The groups are shells around one centre, one inside the other: the same stretched ball of 6 dimensions in 8 sizes.
Known rows, each followed by its group:
[  3.5 -29.1   3.3  11.2 -35.0   7.1  13.2 -30.0]	F
[-29.1   0.0   7.5  16.5  16.0 -14.7 -22.7   4.6]	T
[ -3.1  -7.0 -16.1  -3.8  24.6   8.6   9.1 -17.1]	Q
[-22.2  -1.6   6.7 -11.1  47.3 -32.8 -22.4  24.3]	R
[  1.1  -5.7  42.2   5.0 -11.5 -11.8 -33.0   5.4]	R
[-14.7   8.9   6.5 -13.4  34.6 -14.1 -23.4  18.2]	Q
[ -8.6  -6.6 -22.2   4.8  11.1  10.0  13.6 -13.7]	F
[-19.0  -9.1 -11.3  24.0  20.0  -2.8   2.1  -9.2]	T
[ -0.3 -11.0 -16.0  -2.0  -3.5  13.4  14.8 -19.1]	Q
[ 43.3 -35.2  37.5 -14.9 -31.5   2.1   4.4 -19.8]	T
[ 18.2 -10.5  21.1  -0.2  -5.6   0.9  -6.0   2.2]	T
[ 28.4 -19.8  44.3 -14.7 -38.8   3.3 -15.3 -14.7]	Z
[-23.7  23.7  19.0  -8.4  52.1 -12.2 -46.7  15.8]	Q
[ 37.6 -23.5  37.5 -16.2 -18.4   5.2  -5.6 -18.2]	A
[ -0.2   9.4   1.6   7.1  44.4   6.8 -12.3   0.4]	A
[ 48.5  -3.1  35.9 -25.9  21.9  10.3 -12.6   0.7]	X
[  5.0 -36.9  23.6   8.2 -37.3 -16.8   1.8  -9.4]	A
[-25.1  14.4 -11.2  -3.3  54.7  -5.2 -17.6   6.4]	A
[44.7 -7.9 37.4 -6.4 -3.0 16.7 -9.7 -9.2]	T
[  4.6 -27.9  27.4   9.7   1.6 -28.5  -8.1  11.1]	Y
[ 27.5 -19.1  38.1  -2.7 -22.6   9.5 -11.6 -24.6]	F
[ 29.6   1.8  24.0  -6.1   8.9  25.7 -12.3 -22.3]	Q
[ 10.9  17.4  45.6 -19.1  31.7   0.9 -49.0   3.9]	Y
[-46.5  -8.8 -10.9  11.4  24.9 -34.3 -11.9  16.3]	Y
[-44.6   0.2 -13.8  13.9  27.2 -17.1 -13.8   2.0]	F
[ 37.8 -34.2  36.3  -2.2 -18.6  -3.4   2.7 -13.8]	A
[-50.1   8.9 -20.3   6.8  63.2 -22.1 -18.9   8.8]	R
[ -4.1 -20.8   2.7  13.4   7.5 -16.9   4.3   6.9]	T
[ -9.7   9.9   9.2 -10.0  65.6 -18.4 -25.9  21.1]	X
[ 44.1 -24.4  13.6 -15.6   4.2   7.1  16.6  -8.2]	X
[  8.9  -4.3 -14.3   7.8  24.1  12.1  13.9  -4.0]	Z
[-43.3   6.1  -1.3  12.7  22.7 -18.7 -26.0   9.1]	Z
[ 34.9   6.0  21.9 -25.3  10.6  19.5 -11.2  -2.6]	Y
[ 14.8 -20.5  -1.2  22.7   4.7  10.6  16.4 -18.5]	R
[ 16.4   0.7  -5.1 -12.5  29.8  16.9   4.4 -11.5]	F
[ 19.1 -37.8  36.7  15.3 -39.4 -12.1  -1.1 -10.4]	Q
[-17.5  24.4   2.9  -2.9  56.8   2.6 -30.9   6.1]	T
[  2.0 -30.7  16.0  10.0 -32.5 -14.8   3.8  -2.2]	X
[ 14.9 -24.9  -8.2  -2.9 -15.7   9.4  23.7 -18.7]	A
[-45.7  11.3 -12.6   6.7  64.1 -30.9 -23.5  29.0]	R
[-18.6  19.4  32.8   6.2  41.7 -10.2 -51.4   9.4]	R
[ 60.3 -40.9  32.6 -17.2 -56.6  17.4  21.1 -28.3]	Z
[ 31.2 -32.1   9.2   7.6 -30.7  11.4  22.9 -19.9]	A
[ -0.4   0.4  48.1   3.6  16.1 -16.3 -44.2   7.6]	Y
[-14.5 -15.6  11.7  -5.7  11.5 -27.5 -12.9  11.2]	F
[  8.1 -22.9  -4.9 -12.2  19.1 -14.1  13.9   4.0]	Z
[  0.6   2.6  -1.2   1.3   5.6  18.5  -4.2 -17.8]	X
[ 27.4  -8.6  27.1   9.2  -7.6  16.0  -7.3 -14.3]	X
[-18.2 -30.5   3.0  17.6 -31.9 -12.6   4.8 -17.0]	X
[ -9.2  15.0  -1.0  -0.3  35.3   2.2 -16.5  11.7]	Z
[-50.5 -11.4 -28.8  20.5  13.7 -19.4   3.3  -1.9]	Y
[ -6.8 -25.0   9.4  -8.9  -5.6 -17.8  -2.3  -7.9]	Z
[ 41.4 -34.2  27.8   5.9 -13.7   3.8  11.7 -17.4]	Q
[  8.5 -38.2 -20.7  13.4 -10.1  -3.0  39.1 -12.6]	Y
[-19.5  -0.7  22.2  -3.0  33.2 -28.3 -32.8  17.5]	F
[-43.2  -3.5   9.9  19.1  16.2 -24.4 -29.7   1.2]	R

New rows. What belongs after each?
[ 40.8 -45.2  22.9   0.6 -27.1  -4.7  21.9 -13.1]	X
[-25.4   6.9  -8.0  10.0  39.6   2.1 -15.1 -12.8]	Y
[ 16.6 -10.3  -4.4   3.2   1.3  20.1  12.9 -20.5]	A
[ 19.7 -21.8  37.1  -6.5 -39.3  -2.6 -11.2  -8.3]	Q
[  1.3 -35.1   9.8  11.1 -49.1  -3.3  11.4 -21.5]	X
[ 34.5 -30.9  39.1  -2.0 -14.5  -8.8  -2.8  -4.7]	A
[-24.9 -33.0 -24.1  26.3  -7.9 -14.9  24.4 -11.9]	Q
[-39.5   6.5 -16.1  11.6  46.0 -20.9 -13.6  19.1]	Q
[  6.9 -21.5   5.8   2.8  26.8 -12.6   4.1  -3.4]	Q
[ 46.7  -3.9  36.6 -13.6  19.5  16.4 -12.7  -9.9]	X
[  9.0 -40.7  -2.7  10.5 -48.8   4.9  27.6 -30.1]	X
[ -8.6 -18.6  30.8  12.3   1.4 -26.2 -22.1   6.1]	X
[-12.5   1.3 -13.6  -2.1  62.2 -11.8  -3.3  10.3]	Q
[-39.0 -17.0  -1.4  26.4  -6.6 -17.0  -9.4 -12.5]	R
[ 46.8 -44.6  22.2 -16.3 -35.2  -2.1  24.1 -12.3]	Z
[ -1.1  15.3  17.5 -11.2  32.3   0.7 -29.2   9.1]	A
[-39.1  -7.3 -10.8  19.1  19.2 -13.1  -9.3  -9.5]	Q
[ 21.0  -3.0  19.8 -25.7  23.2  -0.4 -12.5   2.2]	T
[-13.3 -15.5   7.9   8.9 -15.2  -4.3  -6.8 -15.0]	A
[  5.3 -48.5  16.9   4.5 -48.3 -15.9  13.4 -22.3]	Y
[ 26.9  -1.4  24.8  -1.2   9.8  11.3 -11.1  -2.1]	A
[ 16.2   1.7  -9.4   2.7  24.2  22.5   9.3 -11.1]	Z
[ -7.4   7.4  -0.8   1.6  11.5  13.1 -10.9 -10.6]	X
[ 33.2 -19.4  46.9  -2.7  -6.6  -3.1 -16.5  -6.6]	A
[ 10.4 -21.0  22.6   2.2  13.7 -11.6  -7.6  -7.4]	F
[ -5.7   1.5  25.3  -5.4  54.4 -23.6 -32.0  16.2]	Y
[ -4.7 -23.9  -5.2   1.2  -8.2  -2.6  10.9 -19.0]	A
[ 24.3  -0.7  40.1  -3.5  28.9  -5.2 -26.8   9.8]	X
[ 18.5 -28.0  -1.1   2.4 -20.0  15.9  21.0 -34.2]	Q
[ 48.7 -10.6  30.4  -9.6  13.1  19.7  -2.6 -17.5]	Z
[  9.8  14.4  14.5  -2.3  46.3  10.6 -21.9  -0.1]	A
[ -8.3   6.2   5.2  13.3  51.5 -10.6 -16.7  16.5]	Y
[-19.7  -6.2  11.1  14.6  36.9 -23.0 -19.9   9.3]	F
[-17.7  16.5  -1.5  -7.3  64.1 -12.3 -23.8  20.1]	T
[ -1.3 -37.1  -5.8  25.3 -14.2  -8.1  22.7 -16.3]	X
[ 11.8 -18.5  -7.2 -10.1  -3.2  11.2  16.1 -22.8]	Q
[  9.6  19.5  20.5 -20.9  66.7  -4.1 -32.2  18.8]	Q
[ 15.7 -33.9  12.0  21.4 -37.0   8.3  15.5 -28.8]	X
[-35.7  14.9   9.4   9.7  49.9 -24.9 -37.5  25.6]	Y
[ 13.1 -21.3  32.8 -16.4 -12.3 -12.5 -14.2  -6.0]	X
[  9.7  -9.6   2.2 -14.8   3.5   3.2   2.6  -5.2]	A
[ 45.5 -21.9  23.3 -19.0  -5.9  12.1   8.2 -16.0]	A
[ -1.4   0.2  32.2   1.5  29.2  -7.5 -33.3  -5.5]	Y
[-11.4   5.6  -9.7   4.5  14.7  17.2  -5.0 -19.9]	Y
[ 24.6 -29.7  -1.0 -10.5 -17.4   7.1  24.1 -18.4]	T
[-33.7   8.2  -6.4  11.3  55.5 -18.5 -21.0  13.2]	A
[ 35.0 -25.2  15.9   1.1   7.3   1.3  12.3  -5.7]	X
[ -6.5 -19.8  33.5  13.2 -15.2 -19.2 -21.7  -2.2]	X
[ 27.7 -30.7   7.5  -6.6  -6.2   3.4  18.3 -18.6]	A
[ 54.0  -2.3  22.3 -27.3  16.9  22.4   1.0  -4.6]	R
[ 20.0  -8.4  -1.9  -1.5   8.6  23.1  10.2 -25.4]	X
[ -1.7 -39.6   2.8  12.7  -7.5 -25.6  15.7   0.4]	Q
[  8.6  -3.4  27.4 -16.3  32.5 -15.5 -23.9  11.3]	A
[ 12.3 -19.5   3.2  -3.3  26.7  -6.3   7.0  -6.4]	X
[-18.3  -1.3  -2.2  -3.8  50.9 -21.3 -13.4  14.0]	T
[ 43.8 -17.1  51.1  -4.7  -2.9  -4.1 -15.9   5.9]	R
[-26.1   1.1   7.4   3.1  24.8 -24.0 -23.1  20.0]	Q
[ 17.2 -31.4  37.0   2.5 -22.5 -18.8  -7.6   0.7]	T
[ 40.2 -25.0  16.0   5.7 -26.1  22.4  16.9 -26.6]	F
[ 25.6 -41.2  13.8   5.7 -45.2   9.6  21.1 -36.0]	X
